The rows are grouped in 4 different ways at once. Each group adds its own fixed numbers to the row, and there is some noise. The rows also spread widely along 10 directions, which tell nothing about the answers.
(in the rows, 100 means zero)
Known rows, each followed by its group in each grouping:
[ 88,  82,  97, 119, 100, 109,  97, 107, 149,  99, 110,  85,  98, 103,  86,
 100, 135, 122, 114, 110,  65, 122,  86]
q646 q208 q578 G
[100, 101, 115,  94,  96,  95, 126, 116,  77,  87, 108,  99, 104, 125,  95,
 108, 116,  92,  74,  96,  90, 107,  90]
q646 q326 q960 K
[107, 103,  93, 103, 119,  79, 117,  91, 120, 105, 103,  95, 100, 150, 118,
 118,  95,  80,  81,  99,  99, 102,  90]
q812 q720 q67 K
[ 47,  95, 102, 112,  96, 101, 100, 113, 122,  91, 108, 120,  88,  97, 100,
 114, 129,  95,  99, 118,  57,  99,  89]
q816 q454 q306 P
[ 59, 106,  65, 119,  80, 102,  72, 109, 165,  92, 111, 125,  52,  75, 109,
 123, 120, 117, 156, 123,  83,  87, 110]
q812 q454 q819 B
[ 36,  73,  77,  91,  88,  75,  90, 136, 114, 120,  87, 126,  80, 100,  85,
  58, 117, 119, 110, 116,  79, 115,  95]
q816 q208 q306 Z
[125, 128, 114,  82,  86, 124, 124,  97,  93,  60, 112,  78, 123,  84,  97,
 114, 105, 100, 133,  76,  92,  97, 106]
q812 q326 q960 P
[ 54,  94,  91, 104, 104,  94, 105, 108, 115, 106,  94, 119,  83, 109, 104,
 105, 102, 100, 107,  99,  72, 107,  95]
q646 q772 q283 B
[106, 123, 111,  70, 101, 135, 125,  83,  88,  67, 105,  87, 125,  65,  99,
 118,  70, 104, 150,  54,  68,  87, 106]
q816 q680 q283 G
[ 99, 113,  92, 104,  74, 100, 114, 129, 125,  55, 127, 103,  82,  77,  96,
 116, 137,  94, 131, 113,  91, 110, 106]
q812 q720 q819 Z
[140, 106,  72,  63, 116,  94, 129, 117, 109,  66,  85,  67,  91, 129,  83,
  69,  59, 100, 133,  71, 120, 138, 103]
q646 q772 q67 B
[117, 120, 107,  85, 100,  92, 142, 107,  97,  89, 123,  93, 112,  98, 106,
 108, 101,  82, 122,  95, 107, 109, 124]
q816 q680 q578 K
[ 76, 102,  78, 107,  95,  82,  98, 121, 129,  92, 104, 107,  83, 117, 103,
 115, 122, 116,  93, 117,  82, 105,  74]
q816 q720 q578 B
[ 82, 119,  73,  91, 100,  86, 107, 124, 111,  68,  95,  91,  91, 132, 113,
 121, 118, 105, 103,  93,  78,  96,  61]
q812 q454 q819 B
[115, 105,  80,  99,  90, 109, 116, 119, 102,  67, 113, 101,  59,  84, 110,
 133, 124,  93, 115,  75, 111,  90,  92]
q816 q680 q578 K
[ 65, 108, 100, 114,  86, 100,  97, 110, 120,  82, 123, 138,  74,  77,  99,
 134, 112,  96, 125, 130,  88,  88, 109]
q812 q720 q578 P
[ 73,  83, 115, 103,  95, 112, 120, 133,  82,  64, 117, 141,  59,  99,  84,
 119, 112,  77,  85, 113,  88, 110,  90]
q646 q772 q67 B
[ 89,  94, 100,  86,  86,  96, 114, 133,  87,  77, 113, 115,  86, 108,  92,
 102, 115, 104,  81, 106,  94, 108,  78]
q816 q720 q67 B
[ 88, 117,  92, 109,  91, 131,  83,  95, 134,  70, 113,  94,  89,  77, 108,
 142, 120, 109, 130,  89,  68,  77,  88]
q812 q454 q306 K
[117, 118,  82,  71, 101,  77, 108, 121, 102,  73, 104,  89,  97, 126,  81,
  97,  60, 116, 111, 113, 108, 116,  95]
q646 q720 q283 G
[100,  96, 100, 108, 132, 126, 117,  90, 127,  59,  89,  93,  85, 121, 102,
 141,  98,  70,  96,  79,  63, 102,  70]
q812 q772 q306 B
[107, 128,  88,  95,  93,  89, 135, 117, 102,  63, 119,  80, 106, 115, 125,
 131, 122,  76, 120,  78,  91, 103, 101]
q816 q208 q67 Z
[122, 106, 103, 108, 124,  92, 126,  91, 113,  94, 114, 101,  81, 143, 122,
 135,  89,  68,  83, 102, 113, 105, 108]
q646 q772 q67 P
[ 96,  93, 100,  99, 104, 104, 106, 101, 109,  83,  98, 107,  87, 110,  90,
 112,  99,  96, 100,  99,  88,  98,  92]
q812 q326 q960 K
[131, 105, 109,  68,  96, 109, 116,  90, 101, 113, 113,  91, 117,  86,  97,
  77,  75, 115, 132,  84, 115, 103, 132]
q816 q680 q67 Z
[144, 135,  78,  75,  99,  87,  91,  70, 103, 153, 111,  89,  96, 124, 155,
 127,  63, 118, 129,  74, 156,  65, 142]
q646 q208 q306 K
[ 93, 110,  71,  93,  93,  96, 108, 130,  95,  57, 105, 116,  56, 113, 113,
 143, 103,  89, 106,  89, 102,  87,  77]
q816 q208 q67 B
[ 91, 112,  87,  87,  80, 108, 101, 122,  94,  83, 110, 108,  76,  75, 100,
 107, 109, 120, 136,  84, 103,  96, 104]
q646 q772 q578 Z
[ 81,  90, 101,  97,  97, 102, 105, 116,  92,  99, 112, 118,  80, 116, 106,
 108, 114, 107,  88,  98,  91, 100,  86]
q646 q772 q67 G
[ 99, 100,  96,  90, 104, 108, 113, 104, 106,  80, 106, 124,  65, 100, 101,
 120,  86,  88, 119, 100, 106,  89, 107]
q812 q454 q819 B
[ 50,  89,  73, 103, 101,  89, 105, 117, 114,  97,  88, 120,  70, 100, 112,
 104, 115,  81, 128,  83,  83,  99,  99]
q812 q208 q306 K
[101, 109,  58,  95, 111,  92,  97, 103, 136,  76,  83,  83,  78, 108,  99,
 109,  84, 103, 134,  80,  90, 101,  87]
q812 q680 q283 K
[ 84, 114, 139,  82,  84, 112, 117, 115,  60,  92, 127, 107, 137,  96, 101,
 125, 129, 119,  78, 101,  71,  83,  73]
q816 q208 q578 Z
[ 77,  89, 105,  82,  96,  89, 111, 108,  96, 118, 103, 125,  92,  98,  80,
  68,  78, 108, 128, 113,  99, 112, 129]
q646 q680 q960 G

New rows. What belongs after each?
[ 86, 117,  86,  94,  86, 100,  97,  94, 123, 104, 110, 111,  89,  83, 117,
 123,  92, 112, 132,  94,  93,  84, 114]
q816 q720 q283 B
[121, 105,  86,  81,  96,  93,  95, 112, 111,  88, 116, 108,  80, 109,  92,
 110,  68, 111, 113, 119, 123,  96, 107]
q816 q208 q67 K
[ 77, 105, 105,  81,  97, 104, 111, 111,  91,  98, 100,  98, 121, 114, 106,
  90, 112, 113, 101,  84,  76, 104,  75]
q812 q772 q67 B
[ 85, 115,  96,  82,  88,  97, 123, 124, 116,  74, 115,  94, 114,  95,  89,
  81, 102, 103, 129, 108,  82, 126, 106]
q816 q772 q67 B
[ 83, 107,  82,  80,  93,  96, 108, 128,  91,  68,  99, 107,  78,  93,  86,
  97,  85, 104, 123,  88,  94, 109,  96]
q646 q772 q283 K
[ 65,  79, 116, 104,  93, 130,  97, 118,  87,  71, 116, 142,  58,  77,  88,
 135, 119,  92,  79, 108,  73,  79,  79]
q816 q454 q306 K
[122, 104, 103,  84, 103, 115, 119, 108, 110,  65, 103,  85, 100, 108,  85,
  99,  97,  97, 113,  94,  97, 115,  94]
q812 q772 q960 B
[ 90, 124, 120,  65,  84, 115, 120, 102,  81,  93, 119, 105, 124,  67, 100,
  92,  83, 105, 142,  91,  93,  92, 132]
q816 q454 q306 P
[ 94,  83, 119,  99, 107, 111, 114,  96, 124, 104, 113, 110,  93,  97,  89,
 100,  98,  95,  97, 112,  85, 108, 111]
q816 q454 q283 B
[ 96,  91,  79,  88, 100,  88, 128, 127, 114,  92,  90,  64, 109, 122,  95,
  63, 135, 114, 112,  72,  76, 138,  79]
q646 q680 q819 G
[100,  81,  93,  80,  84,  93, 121, 145,  55,  77,  95, 110,  62, 118,  89,
  87, 130, 105,  76,  77, 114, 110,  75]
q646 q326 q960 G
[107,  98, 100,  85,  92, 102,  95, 109, 105,  98, 108, 101,  94, 107,  89,
  98,  93, 129, 100, 108,  93, 102,  90]
q646 q720 q819 Z
[105,  69, 108, 111, 115, 102,  93,  75, 127, 148,  98, 115,  79, 126, 106,
  94,  93, 110,  81, 107, 111, 102, 111]
q646 q326 q67 P
[ 97, 126, 121, 105,  89, 112, 122,  92, 108,  77, 131,  99, 119,  83, 114,
 145, 113,  86, 110,  97,  69,  89, 109]
q816 q720 q283 Z
[ 90, 125,  75,  76, 101,  75, 145, 122, 111,  80,  95,  81, 110, 110, 101,
  76,  87,  85, 160,  83,  89, 133, 125]
q646 q680 q819 B
[ 80,  92, 122,  93, 101, 128, 149, 111, 103,  57, 108, 102,  96,  60,  72,
  83, 104,  58, 155,  78,  70, 131, 140]
q646 q454 q306 P
[130, 116, 113,  93, 101, 110, 127,  86, 121,  85, 122,  78, 121,  98,  97,
 112,  95,  89, 122, 100,  91, 107, 123]
q816 q680 q960 K
[100, 102, 130,  55, 112,  97, 129,  85,  64, 130, 108, 118, 127, 105,  97,
  82,  51, 109, 108,  93, 113,  88, 125]
q816 q454 q578 K
[ 64,  85,  93, 104,  94,  85, 108, 115, 125, 104, 102, 129,  78,  94,  92,
  85, 114,  96, 121, 121,  88, 111, 115]
q812 q326 q819 Z
[ 71,  84,  68, 109,  89,  91, 106, 116, 132, 115,  97, 104,  58, 104, 116,
  83, 134,  98, 132,  77, 101, 115, 116]
q646 q454 q67 B
[ 94,  94, 132,  80,  80, 130, 133, 136,  64,  44, 123, 105, 102,  65,  64,
  98, 114,  94, 116,  87,  76, 118,  95]
q646 q208 q283 G
[ 71,  90,  82,  98,  92,  68, 102, 132, 128, 104, 101, 108,  88, 114,  89,
  73, 118, 105,  97, 129,  88, 126, 100]
q816 q720 q306 Z
[ 93,  93, 102,  77,  85,  85, 117, 124,  97, 126, 103,  90, 118, 105,  99,
  57, 126, 120,  94,  95, 100, 121,  99]
q816 q680 q283 B
[ 85, 106, 111,  94,  99, 101, 122, 101, 102, 103, 110, 105, 115, 103, 110,
 101, 111,  91, 114,  93,  84, 101, 105]
q812 q680 q67 B
[101, 110,  70,  85, 132,  60, 111,  95, 139, 109,  88, 100,  95, 141,  98,
  86,  47,  96, 129, 120, 114, 117, 117]
q812 q772 q578 K
[112, 106,  93,  86, 108, 101, 123, 103, 132,  91, 102,  76, 112, 106,  96,
  86, 100, 109, 126,  92,  90, 125, 103]
q816 q772 q578 B
[ 54, 104,  80, 111, 101,  85,  97, 113, 121,  93, 103, 117,  73, 118, 106,
 117, 102,  96, 113, 107,  76,  98,  95]
q646 q454 q67 K
[ 79, 130,  64,  87,  78,  69, 110, 149, 122,  47, 121, 113,  67,  87,  82,
 106,  95,  99, 151, 137, 107, 113, 115]
q816 q454 q578 K
[111,  90, 116, 109,  86, 120, 102,  79, 117, 138, 121, 116,  83,  70, 114,
 107, 117, 114, 126,  93, 119,  92, 142]
q646 q326 q578 P
[ 91,  93, 101,  85, 114,  97, 128, 114,  98,  83,  90, 102,  96, 121,  91,
  95,  96,  84,  88,  93,  82, 119,  88]
q816 q326 q306 B
[ 80, 129,  82,  81,  98,  72, 110, 109, 100, 102, 100, 109,  99, 114, 120,
 111,  85,  98, 118, 102,  98,  91, 114]
q816 q326 q306 Z
[ 70, 107,  79,  95,  69, 109,  74, 115, 107, 103, 103, 104,  89,  90, 115,
 116, 132, 143, 117,  87,  78,  77,  76]
q816 q208 q960 B
[104, 109,  77,  87, 100, 109,  99, 106, 119,  73, 101,  94,  82, 100, 105,
 122,  88, 106, 131,  85,  90,  94,  93]
q816 q208 q306 G
[ 78, 111, 103,  89,  88, 108, 106, 115, 122,  74, 115,  94, 119,  75,  80,
  93, 100, 115, 127, 111,  64, 116,  99]
q816 q772 q283 K
[125, 105,  86,  93,  90, 138, 109, 105, 120,  60, 108,  76,  82,  61,  86,
 108, 112, 119, 159,  63,  89, 108, 101]
q646 q680 q578 G
[ 84, 122,  72,  92,  90,  91, 100, 108, 119,  76, 105,  98,  81, 104, 107,
 121,  94, 105, 131,  96,  89,  89, 101]
q816 q454 q960 K
[132, 110, 109,  63, 102, 118, 120,  87,  69,  94,  94,  91, 109,  98, 109,
 108,  69, 110, 105,  53, 113,  83, 100]
q816 q326 q283 P
[106, 133, 112,  84,  97, 102, 107,  84,  97, 105, 123, 110, 113,  98, 126,
 138,  74, 105, 109, 102, 104,  75, 117]
q816 q772 q283 P
[114,  94,  51,  93,  97,  91,  82, 103, 137, 113,  91,  86,  64, 119, 113,
  93,  91, 129, 138,  78, 121, 104, 103]
q646 q208 q67 G
[ 90, 114, 108,  87,  95,  76, 108, 111, 115, 124, 119,  84, 145, 130, 103,
  87, 117, 125,  80, 133,  75, 113,  85]
q816 q680 q819 K
[ 60,  97, 123, 101,  85, 108, 111, 113,  96, 104, 121, 134,  92,  81,  96,
 109, 113,  91, 109, 118,  78, 101, 119]
q646 q720 q306 B
[ 95,  84, 103,  78, 116, 100, 120,  93,  73, 123,  84, 116,  89, 122, 106,
  96,  77, 107,  93,  63, 106,  95,  93]
q646 q720 q578 B
[127, 105,  69,  89,  90, 103,  83,  99, 130,  94, 103,  87,  74, 105, 107,
 113,  92, 129, 130,  90, 115,  88,  99]
q816 q208 q960 G
[ 88, 142, 105,  88,  65, 124, 106,  93, 114,  89, 133, 104, 114,  41, 110,
 119,  99, 118, 187,  90,  84,  87, 149]
q646 q326 q819 K
[ 65, 119,  97,  86,  95,  96, 121, 119,  79,  61, 106, 116,  95, 106, 101,
 127,  96,  87, 107,  93,  71,  91,  84]
q816 q772 q960 K
[ 96, 113, 106,  77, 117, 107, 123,  75, 102,  99,  94, 105, 117, 108, 108,
 108,  52,  89, 135,  74,  86,  92, 113]
q812 q720 q67 B
[ 72,  84, 128,  85,  93, 107, 113, 125,  69,  98, 108, 121,  99,  99,  90,
  90, 130,  98,  73, 101,  84,  97,  84]
q812 q454 q306 Z
[106, 105,  94,  96,  97,  79, 112, 121, 109,  94, 120, 100,  82, 131,  98,
 102, 104,  94,  93, 123, 115, 113, 107]
q646 q454 q67 K
[ 63,  80,  80,  96,  82,  99,  70, 128, 111,  87,  86, 117,  70,  98,  73,
  89, 117, 144,  91, 112,  72,  96,  59]
q816 q326 q960 Z
[101, 114, 104,  78,  88, 109, 105,  94,  95, 103, 112, 109, 108,  89, 107,
 112,  87, 120, 117,  93,  95,  83, 105]
q816 q326 q819 K
[ 98, 115, 116, 110,  93, 108, 127, 114, 123,  57, 133,  92,  99,  87,  83,
 124, 114,  76, 120, 119,  78, 119, 119]
q646 q454 q283 K
[ 52,  89,  86, 102,  99,  87, 105, 133, 135,  62,  92, 114,  86,  99,  62,
  85, 100,  97, 117, 130,  60, 130,  83]
q812 q720 q283 B
[ 73,  65, 130,  91, 108, 103, 125, 106, 106, 110,  96, 104, 122, 106,  69,
  52, 112, 100,  84, 108,  61, 134,  98]
q816 q772 q960 Z
[114, 135,  86, 109,  93,  95, 104,  73, 113, 120, 126, 102,  84, 115, 161,
 164, 100,  91, 119,  74, 119,  65, 127]
q646 q720 q67 K
[ 73, 111,  86,  80,  85,  88,  99, 122, 101,  94, 101, 116,  84,  95, 101,
  96,  97, 112, 125, 102, 102,  93, 103]
q812 q454 q283 B
[121, 116,  83,  86, 112, 110, 116, 111, 131,  49,  95,  67, 106, 110,  83,
 104,  94, 107, 130,  89,  84, 123,  77]
q812 q772 q578 B
[ 74,  87, 125,  88,  72, 132, 113, 123,  69,  82, 118, 114, 103,  66,  85,
 100, 136, 117, 100,  77,  66,  99,  81]
q646 q720 q819 K
[ 63,  86,  83, 120,  71, 111,  83, 120, 151,  85, 118, 122,  64,  60,  86,
  93, 142, 116, 146, 120,  80, 109, 108]
q812 q326 q67 G
[ 74,  85, 105,  97, 108,  82, 121, 104, 117, 119,  93, 117, 100, 112,  97,
  78, 100,  88, 103, 109,  92, 119, 114]
q812 q326 q283 B
[ 90,  87, 102,  91,  99, 103, 111, 108,  99, 106, 110, 121,  79,  93, 104,
 106, 100,  87, 107,  97, 105,  95, 115]
q816 q208 q306 K
[103, 104,  86,  85, 102, 114, 106, 110, 105,  67,  99, 106,  76, 101, 100,
 113,  88, 100, 123,  82, 100,  97,  87]
q812 q772 q67 B
[ 89, 109,  59,  71,  83,  82,  98, 116,  94, 115,  89,  94,  91, 100, 119,
  83, 105, 139, 126,  59, 112,  91,  87]
q816 q720 q578 K
[ 71,  92, 121,  85,  87,  99, 140, 110,  88, 121, 116, 108, 117,  94, 113,
  71, 131,  89, 111,  80,  90, 113, 124]
q816 q454 q67 B
[103, 138,  60,  73,  83,  97,  95, 115, 122,  61, 109,  92,  88,  85, 104,
 103,  75, 120, 177,  90, 107,  99, 112]
q812 q772 q67 G
[ 77,  85,  97,  88, 103,  90, 102, 113, 100, 103,  92, 117,  92, 107,  86,
  87,  98, 115,  99, 102,  88, 102,  82]
q812 q720 q578 Z
[100,  88, 112,  89,  90, 120, 112, 102, 108,  96, 113, 118,  79,  61,  84,
  86,  85,  97, 140,  95, 109, 113, 140]
q646 q772 q283 P
[ 78, 108, 100,  94, 117, 102, 124, 100, 103,  83,  97, 110,  93, 111, 101,
 123,  75,  72, 128,  92,  77, 104, 113]
q646 q208 q306 B
[100, 112, 118,  98,  77, 133, 129, 119,  71,  66, 121, 102,  89,  77, 116,
 137, 151,  84, 102,  62,  87,  92,  95]
q646 q326 q306 B
[108, 110, 117,  95, 101, 111, 115,  94,  95,  89, 117, 108,  97, 108, 103,
 124,  89,  94, 104, 103,  98,  96, 112]
q646 q772 q960 P
[ 97,  86, 117, 100, 112, 103, 134,  97, 122,  87, 115, 121,  89,  96,  82,
 104,  84,  73, 109, 121,  87, 117, 125]
q816 q326 q819 K
[ 94,  97,  79,  66,  83, 111, 105, 122,  86,  77,  85,  94,  82,  83,  87,
  72,  99, 125, 134,  60, 100,  99,  91]
q816 q454 q960 P
[112, 107, 103, 107, 109,  89, 121,  94, 107,  90, 110, 106,  82, 134, 110,
 134,  88,  76,  89, 108, 104,  99, 109]
q646 q720 q960 P
[ 61,  88,  98, 129, 109, 106, 126, 136, 117,  10,  98, 107,  72, 116,  66,
 139, 141,  59,  78, 115,  35, 120,  48]
q812 q326 q960 K
[ 79,  79, 105, 106, 126,  94, 122,  91, 102, 107,  91, 114,  88, 140, 108,
 121,  96,  82,  69,  86,  69, 102,  77]
q646 q720 q819 K
[ 81, 106,  77,  90, 107,  88, 101, 109, 113,  88, 101, 117,  75, 111, 106,
 118,  83, 112, 116, 105,  93,  95,  88]
q816 q772 q578 G
[ 94,  65,  85,  95,  93, 122,  89, 119, 103, 101,  87, 102,  60,  90,  90,
  84, 124, 119, 105,  71, 100, 106,  82]
q646 q208 q306 P
[ 70,  75,  93,  84, 100, 111, 102, 109,  88, 107,  89, 126,  69, 102, 103,
  91, 100, 111,  98,  71,  93,  89,  84]
q816 q454 q67 B
[ 77,  98,  84,  92,  97,  92, 100, 107, 122, 101,  97, 110,  87, 100, 101,
  91,  97, 105, 128,  98,  90, 104, 105]
q812 q720 q306 G
[ 66,  91,  88,  89, 105, 102,  94, 105, 105, 114,  88, 123,  82, 102, 103,
 100,  93, 111, 104,  95,  81,  91,  90]
q816 q680 q306 B
[ 90,  99,  99,  93,  96, 107,  88, 105, 114,  96, 108, 127,  75,  94,  96,
 113,  84, 111, 108, 118, 103,  91, 100]
q812 q772 q283 B
[114,  98,  93,  95,  96, 127,  88, 119, 125,  53, 110, 104,  69,  94,  81,
 124, 105, 119, 104, 115,  89, 100,  66]
q812 q772 q819 B
[ 83,  91, 102,  96, 121, 119, 130,  92,  95,  93,  89, 115,  76, 103, 116,
 118,  90,  67, 116,  57,  83, 100, 110]
q646 q772 q306 B
[ 97, 110,  87,  74, 109,  80, 115, 102, 118, 100,  92,  90, 115, 114,  94,
  78,  67, 103, 125, 101,  89, 116, 113]
q816 q720 q306 Z
[ 46,  84, 136,  99,  77, 108, 124, 125,  68, 110, 125, 144,  96,  75,  95,
 101, 131,  88,  97, 108,  78, 101, 115]
q646 q208 q283 B
[ 95, 114, 119,  95,  80, 111, 100,  92,  93, 124, 136, 119,  97,  89, 120,
 121, 107, 109, 113, 103, 109,  78, 131]
q646 q454 q67 K
[ 93, 103,  79, 101,  90,  93, 106, 109, 138,  80, 112, 105,  75,  87,  99,
 109,  99, 100, 132, 106,  93, 108, 115]
q816 q720 q283 G
[ 67, 107, 117,  91,  92, 109, 112, 109,  92,  86, 113, 120, 108,  95,  88,
 108,  88, 103, 114, 107,  68, 104,  99]
q646 q720 q67 B
[119,  75, 108, 106, 121,  85, 148, 111, 119, 103, 109,  84,  90, 142, 107,
  89, 133,  54,  62,  97, 106, 132, 107]
q816 q454 q306 K
